There are 6 hidden switches. A switch that is on adds its own fixed numbers to the row, and there is some noise. The rows also spread widely along 5 directions, which tell nothing about the answers.
(in the rows, 128 means zero)
Known rows, each followed by its switches (1 for on, 0 for off):
[121 129 166  95 132 102 100 161 160 144 132 148 173  64  96 158 132 130
  95 124 129 155 109 155 100 133] => 0 1 0 1 1 1
[151 169 160  77 130  46 140 178 164 140  84 135 172 103  82 130 132 121
 114 143 212 158  95 192  90 132] => 1 1 1 1 0 1
[115 110 141  93 130  94  65 140 138 162 155 145 190 112  36 139 101 167
  85 135 119 121 119 135 149 137] => 0 1 0 1 0 1
[110  95 125  97 141 103  57 121 146 161 153 127 181 163   8 142  97 191
  92 146 126 115 133 139 184 132] => 0 0 0 0 0 1
[130 158 140  71 138  93 110 152 106 158 103  97 149 117 103 100 119 123
 135 149 182 149  87 145  99 104] => 1 1 0 0 0 1
[124 157 107  72 136  99  98 136  58 157 128  73 157 118 110  71 111 112
 161 130 154 160  46 106 109 111] => 1 1 1 0 0 1
[157 163 132  76 151  84 114 151 122 153 106 117 149 120 100 108 132 116
 149 139 178 154  64 150  96 120] => 0 1 1 1 0 1
[124 133 127  71 159 124 102 145 124 156 145 115 165 124 106 113 115 123
 131 136 146 153  85  98 107 110] => 0 0 1 0 0 1
[143 151 149 124  95 100 124 179  81 125 139  91 132  89 142 105 148 113
 139 118 133 132  57 124 100 100] => 1 1 0 0 0 1
[118 134 136 109 124  81 116 145 121 140 142 110 178 119  74 124 125 144
 119 140 136 134 104 130 134 138] => 1 1 1 0 0 0
[138 168 123 132 130  79 133 147 103 118  92 111  99 141  96 121 151 124
 146 109 172 130  92 193 120 128] => 0 0 1 0 0 1
[124 140 161  97 145  91 126 171 140 142 128 130 148  78  97 145 139 127
 108 133 152 139 122 170 100 116] => 0 1 0 0 0 1
[144 150 167  93 122 116 151 178 129 140 123 118 158  78 158 111 141 106
 126 146 161 146 102 131  69 107] => 1 1 0 0 0 0
[129 164 129  97 141  74 117 144 109 157  99 118 138 102  90 111 128 112
 138 115 166 152  83 168 106 126] => 0 1 1 1 0 1
[ 98 141 104 128 143 121 112 127  90 145 130 116 133 110 113 110 124 115
 136 117 121 136 107 118 126 124] => 0 0 1 0 0 0

New rows, each followed by its switches (1 for on, 0 for off):
[117 162 131  76 125  81 104 157  98 161 110 118 156  79 115  95 108 104
 116 141 172 151  93 156  93 113] => 1 1 0 1 0 1
[146 160 153  94 125  73 136 174 125 134 113 107 162 106  92 129 144 133
 122 132 182 141  83 167 106 125] => 1 1 1 0 0 1
[134 150 130 116 115 105 103 141 103 135 118 109 126  97 109 115 146 117
 140 122 138 146  68 155 102 126] => 0 1 0 1 1 1
[110 118 140 115 115 115  68 136 116 146 158 133 168  84  87 141 122 143
 109 123 102 145  85 118 130 140] => 0 1 0 1 1 1
[103 149 131 121 122  78 138 157 127 132 110 124 152 101 106 127 132 120
 112 131 160 137 128 166 113 128] => 1 0 1 0 0 0
[107 125  90 102 128 134  92 105 102 153 120 103 161 155  87  97 107 150
 137 154 144 138  85  99 150 122] => 1 0 0 0 1 0
[153 119 124  87 145  89  89 124 141 155 128 110 157 181  18 141 124 186
 131 156 161 124  97 154 162 126] => 0 1 0 0 0 1
[108 145 153  76 140  75 109 168 143 159 129 115 187  88  80 132 115 129
 101 143 167 157 118 155 107 126] => 1 1 1 0 0 1
[124 161 147 109 126  95 110 161 102 141 115 126 132  84 117 117 131 112
 126 121 153 130  94 163  97 120] => 0 1 0 1 0 1
[113 138 116 134 132 122 123 133  91 134 133 114 128 107 136 104 133 113
 143 114 121 143  95 116 120 124] => 0 0 1 0 0 0
[147 119 123  56 166 111  88 125 165 163 124 109 168 150  46 147 125 171
 128 166 156 157  94 143 129 122] => 0 1 0 0 1 1
[130 157 128  70 143 105 119 166 110 153  98 102 150 115 114  83 111 112
 126 152 194 155 100 142  90  98] => 1 0 0 0 0 1
[105 157 120  79 135  88 100 143 122 156  95 117 166 102 102 103 112 110
 124 132 183 168  84 153 104 132] => 1 0 1 1 1 1
[118 146 116  76 138 115 104 145 113 142 123  99 168 121 109 107 120 123
 136 133 172 160  70 123 110 120] => 1 0 1 0 1 1
[103 141 122 102 126 103 115 144 103 150 126 130 174  99 112  89 111 116
 121 133 154 146 105 130 114 135] => 1 0 1 1 0 0
[104 139 133 122 132  85 102 142 114 137 129 111 148  82  91 145 139 131
 121 114 125 152  98 163 116 152] => 0 1 1 0 1 1
[119 171 118  90 152 100 136 143  91 143  68 103 103  86 161 100 129  76
 151 124 190 170  96 175  61 103] => 0 0 0 0 1 1
[ 67 146 123 134 107  74  88 145  51 140 120 105 136  83 119  98 107 112
 103 113 129 130 120 157 123 120] => 1 0 0 0 0 1
[106 140 115 120 131 103  97 110 105 146 112 121 152 109  85 120 122 129
 134 120 122 147  88 142 128 151] => 0 1 1 1 1 0
[127 137 137 116 102 108 101 155  86 132 137  93 148  94 114 115 138 122
 135 120 136 149  62 130 105 121] => 1 1 0 0 1 1
[143 177 152  99 132  70 153 184 107 130  96 101 140  90 141 109 147  93
 142 125 188 155  79 183  73 112] => 1 1 1 0 0 1
[109 121 144  69 150  96 105 140 160 170 123 127 202 109  71 123  99 154
 101 162 154 143 138 133 124 120] => 1 1 0 0 0 0
[138 129 122  99 142 139 105 130 144 141 117 136 153 121 112 118 128 127
 139 142 149 149  94 118 110 123] => 0 0 0 1 1 0
[ 61 158 108  95 154  93  94 131  74 173 110 108 131  75 119  98  95  92
 123 109 136 164 118 142 104 123] => 0 0 1 0 0 1
[127 148 127  82 125  88  97 139 107 144 101 112 160 111  92 103 116 132
 132 142 174 153  69 152 115 129] => 1 1 0 1 1 1
[138 165 126 133 135  69 133 147 121 119  95 114 111 138  82 127 146 133
 132 115 182 132 106 200 130 130] => 0 0 1 0 0 1
[153 153 155 156 112 117 144 172 108  91 115 121  97  89 157 130 184 107
 135 109 152 128  78 166  91 120] => 0 0 0 0 1 1
[137 144 148  93 156 121 141 143 156 143 118 122 156  90 118 144 142 126
 136 140 147 158  95 133  91 129] => 0 1 1 0 1 0
[ 96 137  95 107 144 155  98 102  76 149 119  97 126 110 137  92 117 112
 154 137 121 155  89  95 116 119] => 0 0 0 0 1 0
[139 163 141 146 125 106 145 153 116 122  88 133 105 108 141 102 152  97
 126 124 160 130 102 170  98 119] => 0 0 0 1 0 0
[158 129 152  53 145 111 110 159 150 156 143 107 189 118  78 128 123 151
 118 164 165 149  87 111 113  99] => 1 1 0 0 0 1
[ 96 143 119  94 151  96  92 143 105 153 131 115 147 112  93 117 108 130
 124 122 149 144 115 139 125 126] => 0 0 1 0 0 1
[115 147 139 115 116 101 133 156  87 135 124 104 143  80 144  97 136 100
 135 131 136 136  92 133  96 104] => 1 1 0 0 0 0
[132 127 112  97 145 144  86 121 105 143 134  99 143 135  96 109 123 145
 148 137 138 151  66 101 129 118] => 0 0 0 0 1 1
[ 96 149 161 100 120  71 107 177 115 146 122 120 161  53 112 130 123 117
 102 130 149 137 114 161  93 117] => 1 1 0 0 0 1
[149 127 124  59 168 106  88 134 150 169 118 136 171 162  43 113 102 152
 126 161 178 138  98 136 141 109] => 0 0 0 1 0 1
[ 98 139 141 139 102  78 123 147 105 131 134 121 164  93  81 138 134 141
 106 121 128 128 116 144 138 140] => 1 1 1 0 0 0
[129 171 131  89 121  78 117 160  80 155  98 112 138  93 129  85 125  96
 138 136 175 144  77 155  89 109] => 1 1 0 1 0 1
[163 152 113  89 143 118 105 124  89 154 127  80 123 153 100  93 128 136
 169 143 155 140  51 122 117 102] => 0 1 0 0 0 1
[ 93 160 141  82 132  55 114 163 109 153 109 119 165  69  98 116 110 114
 111 125 163 148 118 164  97 135] => 1 1 1 0 0 1
